The groups are shells around one centre, one inside the other: the same stretched ball of 6 dimensions in 10 sizes.
In the rows, 128 means zero.
Known rows, each followed by its group:
[135 151  79 170 143  94  95 158  82 124 177 203 119  74 107 117 128 138
 185]
J
[131 132 132 111 138 131 133 121  98 132 123 183 118 132 141 120 184 138
 117]
F
[127 149 131 112 118 118 127 131 114 138 141 152 140 119 111  92 153 114
 121]
Z
[150 120 139 129 145 115 135 113 123 129 142 130 133 134 124 114 176 114
 136]
Z
[115 138 145 116 119 134 136 134 125 145 124 194 130 110 144 104 191 134
 132]
D
[153 130 121 119 155 111 124 121 114 128 166 121 125 137 113 108 179 115
 135]
W
[119 144 147  98 127 135 140 140 153 155 150 152 108 125 105  95 208  98
 128]
E
[152 125 114 143 146 104 116 111  77 112 140 159 161 119 157 115 147 156
 141]
F
[150 133 122 136 135 100 119 116 104 122 154 127 168 118 134  95 145 131
 142]
X
[126 132 145 123 127 131 140 129 128 143 125 178 111 121 119 117 182 113
 132]
V
[161 120 100 172 159  93 109 121  83 110 159 161 145 104 140 127 140 147
 174]
N
[161 123 107 153 159  98 114 119  92 115 163 142 139 118 130 121 153 135
 159]
F
[115 141 146  87 129 139 136 135 140 150 148 166 137 121 154  85 228 137
 125]
J
[140 126 155  86 136 131 144 104 128 136 133 117 150 154 146  93 204 124
 100]
E
[149 142  95 151 146  92 103 137  92 120 179 148 144 100 115 103 137 131
 165]
W
[156 125 108 129 161 108 116 114  82 114 157 147 142 130 150 117 172 152
 139]
D
[128 146 130  95 140 126 128 141 141 147 174 138 124 123 118  86 212 115
 135]
V
[123 139 131 124 123 123 126 131 108 135 133 186 148 106 152 100 173 145
 138]
D
[142 131 123 117 139 123 129 108  68 119 111 179 122 142 134 130 149 141
 103]
G
[141 139 126 107 139 120 130 119 101 130 139 144 117 142 107 112 164 113
 110]
E
[193 101 111 137 178  91 118  71  54  88 143  90 176 165 166 127 143 159
 118]
G
[116 143 147 105 114 130 135 133 135 147 136 166 146 113 138  86 189 125
 127]
D
[168 125 119 117 162 100 121 108 113 119 178  79 149 148 116  99 171 114
 132]
G
[178 110 104 136 172 102 117  84  40  93 128 140 144 157 155 143 139 161
 113]
N
[171 117 110 129 168 100 116  98  78 106 159 116 160 143 156 114 165 153
 133]
E
[164 125 105 154 147  90 109 105  67 104 148 137 176 119 149 111 121 153
 144]
E
[154 125 129 137 147 103 125 120 132 129 170 109 151 122 121  98 171 112
 155]
N
[121 143 129  96 140 137 131 139 120 144 149 181 104 125 131 107 214 131
 126]
J
[141 128 139 115 139 125 139 115 114 133 127 149 110 143 109 122 172 107
 115]
D
[130 140 124 115 141 127 128 137 115 139 147 175 100 123 112 116 187 118
 134]
F
[121 145 134 121 119 122 128 138 125 143 143 171 139 105 126  94 171 123
 139]
F
[120 141 130 112 129 137 134 132  95 138 114 211  90 126 117 130 173 126
 114]
V
[103 151 139 115 108 133 130 149 129 151 135 205 137  92 142  88 187 136
 141]
N
[160 118 129 111 159 118 132  98  91 117 136 125 129 159 134 124 176 130
 110]
W
[106 138 167  90 115 149 150 138 164 162 129 177 121 119 140  91 232 116
 125]
Z
[164 109 134 112 162 124 140  86  76 112 110 140 114 172 137 144 172 133
  94]
J
[126 161  97 147 129  97 102 165 122 140 195 164 136  76  96  84 148 116
 181]
J
[112 141 162  69 125 150 148 132 157 158 139 153 123 137 140  84 242 118
 108]
V
[135 146 101 157 134  97 105 147 104 129 173 174 148  82 124  98 143 136
 176]
X
[156 128 124 119 143 106 122 102  87 115 143 119 169 140 146 100 152 141
 118]
F
[132 132 145  96 131 131 137 113 114 135 128 150 144 139 150  99 193 135
 108]
W
[128 143 118 124 126 116 118 128  86 127 135 186 151 109 150 102 155 153
 131]
Z
[156 124 129 127 138 109 128  95  77 113 120 134 156 145 137 117 135 135
 109]
G
[159 118 134 115 153 109 128 102 117 121 159  99 172 141 157  93 188 138
 132]
X
[177 108 124 133 168 101 127  91  96 109 152  94 150 154 135 121 163 127
 130]
G
[161 126 136  93 152 113 133  98 115 124 157  77 152 165 123  94 181 113
 103]
Z
[145 144  89 177 134  85  99 140  77 116 164 177 150  81 114 111 102 136
 176]
Z
[147 125 136 129 138 114 134 112 113 128 134 137 135 134 120 114 160 114
 128]
G
[126 140 127 114 130 124 125 130 103 134 138 179 139 115 146 102 178 144
 129]
E
[124 141 137 125 127 123 131 144 145 148 155 162 121 106 112  98 188 107
 152]
D
[129 143 131 112 121 122 128 119  91 130 121 170 144 126 133 103 151 134
 110]
V
[182 107 105 143 180  93 112  94  75  99 168 107 169 140 168 118 168 162
 148]
J
[168 119 129 106 155 114 133  84  73 110 122 110 134 175 123 126 149 123
  86]
N
[102 155 138 120 109 137 136 157 133 157 127 216  86  99  91 112 174 100
 136]
N
[167 121  96 165 164  91 108 115  74 106 161 148 141 116 131 129 135 143
 163]
X
[133 138 118 133 129 113 117 124  85 124 135 182 158 107 156 104 152 156
 137]
V
[146 145 104 142 142  94 108 138 113 128 186 128 148 103 107  91 147 118
 163]
X
[121 149 119 117 127 122 121 141 102 137 144 189 127 108 129 102 169 136
 134]
X
[130 139 126 114 141 127 130 135 116 139 146 172 102 124 113 115 189 118
 132]
W
[156 117 143 105 147 120 138  92 101 120 128 116 154 158 150 109 179 134
 103]
W

New rows. What belongs after each?
[140 143 109 126 131 107 114 118  66 117 134 169 152 121 137 107 129 148
 120]
J
[189 115  87 157 171  80 103  85  30  84 148 118 169 144 146 131 102 160
 130]
G
[124 153  93 161 134 103 102 165 106 135 178 206 125  67 117 104 152 137
 190]
J
[182 108 118 132 173  97 122  86  83 103 155  90 159 157 144 120 159 138
 127]
E
[179 108 116 142 163  97 121  82  61  97 131 117 160 153 149 131 132 147
 120]
X
[182 109 122 132 161  94 122  78  72  98 141  87 181 158 154 114 140 144
 116]
D
[130 138 138 106 127 121 129 124 122 137 148 145 162 120 151  84 187 138
 129]
D
[151 132 119 138 137  96 113 115 100 118 162 126 192 110 159  85 150 150
 150]
N
[130 136 123 149 130 114 123 139 114 135 145 185 128  96 124 113 159 127
 161]
G
[143 114 166  92 143 135 151 102 145 139 131 116 145 155 155 100 226 122
 111]
J
[111 138 156  97 120 145 144 134 142 153 125 186 123 120 145  99 217 127
 123]
D
[115 147 138  98 126 136 134 141 130 149 143 178 112 119 122  99 202 120
 125]
W
[184 122  75 180 167  72  95 102  31  86 157 137 158 121 125 136  82 151
 153]
V
[170 120 100 142 165  99 113 101  55 101 143 143 138 141 137 134 137 149
 129]
E
[158 124  92 166 156  98 107 117  50 104 138 190 132 111 142 141 124 159
 153]
N
[161 122 109 153 151  93 111 111  85 110 159 135 175 114 156 107 144 153
 157]
E
[142 114 152  94 149 143 150  99 105 131 105 161 105 165 145 134 209 130
  93]
J
[173 131  89 147 168  84 103 116  78 107 185 108 144 128 110 113 133 128
 152]
D
[128 146 127 107 135 121 125 139 129 142 165 149 127 118 117  91 190 117
 137]
W
[162 115 142 109 161 114 136 105 140 129 168  81 148 152 134  98 208 114
 133]
J
[152 129  95 177 150  95 108 132  77 115 151 187 122  96 116 136 123 135
 173]
J
[186 114 105 147 169  81 110  94  83  99 176  77 181 140 142 106 139 139
 147]
X
[135 128 150 108 135 128 142 121 140 142 140 137 128 135 124 103 198 109
 126]
X
[119 143 153  73 136 145 147 138 162 159 154 140  95 143 106  94 239  95
 113]
N
[153 118 149  83 150 133 146  88 100 124 116 119 129 179 140 118 195 125
  79]
G
[132 152 102 126 141 114 114 146  96 134 162 177  99 112  92 114 156 116
 140]
N
[150 137  88 157 153  96 102 132  70 113 164 177 134 101 130 122 136 149
 163]
D
[104 146 153  84 121 153 147 144 146 161 128 194  90 126 119 105 226 111
 114]
D
[172 118 126 107 160 107 128  84  78 108 139  93 155 170 137 114 157 133
  97]
D
[118 151 115 121 132 124 119 153 115 143 159 196 109  99 118 104 184 129
 150]
G
[144 124 141 102 151 129 140 115 127 136 144 132 115 148 124 114 205 114
 119]
E
[128 147 108 129 146 120 118 153 112 140 164 190  87 106  98 120 180 116
 154]
J
[180 119  99 154 170  83 108 105  85 103 178  97 159 131 126 114 137 132
 156]
E
[157 130 125 118 153 100 120 121 139 130 195  79 170 126 132  76 190 119
 153]
J
[104 160 133 127 104 124 127 161 142 156 148 193 118  86  97  90 164 103
 151]
J
[105 148 157  74 118 148 144 141 155 161 141 167 122 125 135  81 233 118
 114]
V
[187 121  96 153 162  71 101  93  68  93 179  72 205 132 145  95 112 147
 147]
J
[156 134 105 125 166 103 114 132 117 127 193 115 124 126 108 104 184 117
 155]
J
[137 131 137 105 139 131 139 115 103 133 121 162 103 148 114 125 178 115
 104]
E
[126 157 105 138 125 105 109 151 106 135 168 174 134  90 105  94 141 122
 157]
G
[142 134 126 101 153 120 126 125 122 134 169 130 134 134 138  96 208 131
 132]
V
[129 143 131 120 126 116 125 134 126 139 155 150 148 110 128  88 173 123
 142]
W
[161 111 137 118 155 123 141  89  82 115 108 142 116 166 131 142 164 126
  98]
J
[189 102 117 151 172  87 120  83  82  97 155  83 173 149 146 121 141 137
 140]
J
[133 128 147 120 131 128 141 123 130 140 128 159 118 129 120 114 184 110
 128]
V
[141 126 135 126 127 118 131 102  80 119 108 167 161 131 158 114 146 150
 112]
N
[164 133  84 166 158  87 101 123  61 106 164 156 131 111 110 129 112 136
 159]
X
[105 159 114 145 116 121 118 171 125 151 155 224  97  73  94 108 160 113
 170]
N
[160 132 101 134 158 102 114 116  76 114 156 140 123 135 111 124 143 127
 132]
E
[167 135  96 142 153  85 104 113  79 108 178 106 173 122 128  96 128 138
 146]
D
[142 138 108 122 146 118 120 122  68 121 131 183 105 134 117 132 150 135
 116]
N
[188 124  73 178 178  65  92 116  71  96 202  96 156 115 107 118 110 129
 179]
J
[168 120 102 137 169  95 108 109  81 107 175 123 171 126 166 106 169 164
 152]
J
[138 148 102 142 129 103 111 129  70 120 139 178 132 110 107 115 112 129
 133]
N
[162 118 115 148 156 103 121 108  84 113 142 144 135 131 130 130 147 133
 141]
E
[181 120  91 158 168  85 107  99  52  95 154 123 144 138 120 133 111 138
 139]
X
[148 138 127 108 141 111 126 118 116 130 160 108 142 139 109  94 166 110
 121]
D
[127 143 138 105 124 122 130 129 126 140 148 145 152 120 136  84 183 126
 127]
E
[117 148 135 108 126 125 127 149 150 152 169 156 137 102 127  79 205 119
 150]
D
[137 130 133 124 146 118 127 136 147 141 175 139 141 109 141  92 213 127
 163]
J
[142 132 126  93 149 130 132 109  83 125 127 157 114 156 133 121 183 136
  94]
J
[125 152 133  87 132 128 132 140 138 150 163 135 109 133  93  89 196  96
 117]
J
[147 133 112 138 139 109 120 115  69 116 126 173 129 127 122 127 129 135
 124]
E
[143 141 117 114 143 106 116 128 117 130 180 120 162 119 137  80 180 134
 143]
V
[ 91 152 148 114 106 147 141 163 150 166 126 231  90  91 113 106 204 111
 143]
J
[150 136 103 157 148  93 108 137 109 124 181 144 147  96 120 103 149 128
 176]
E
[151 138  90 159 145  93 102 125  58 109 151 177 146 103 132 121 116 152
 153]
X
[127 133 135 137 126 120 129 131 118 136 134 182 142 103 143 107 172 135
 149]
V
[111 143 148 100 123 143 142 143 144 156 135 184  98 120 114 105 210 108
 126]
F
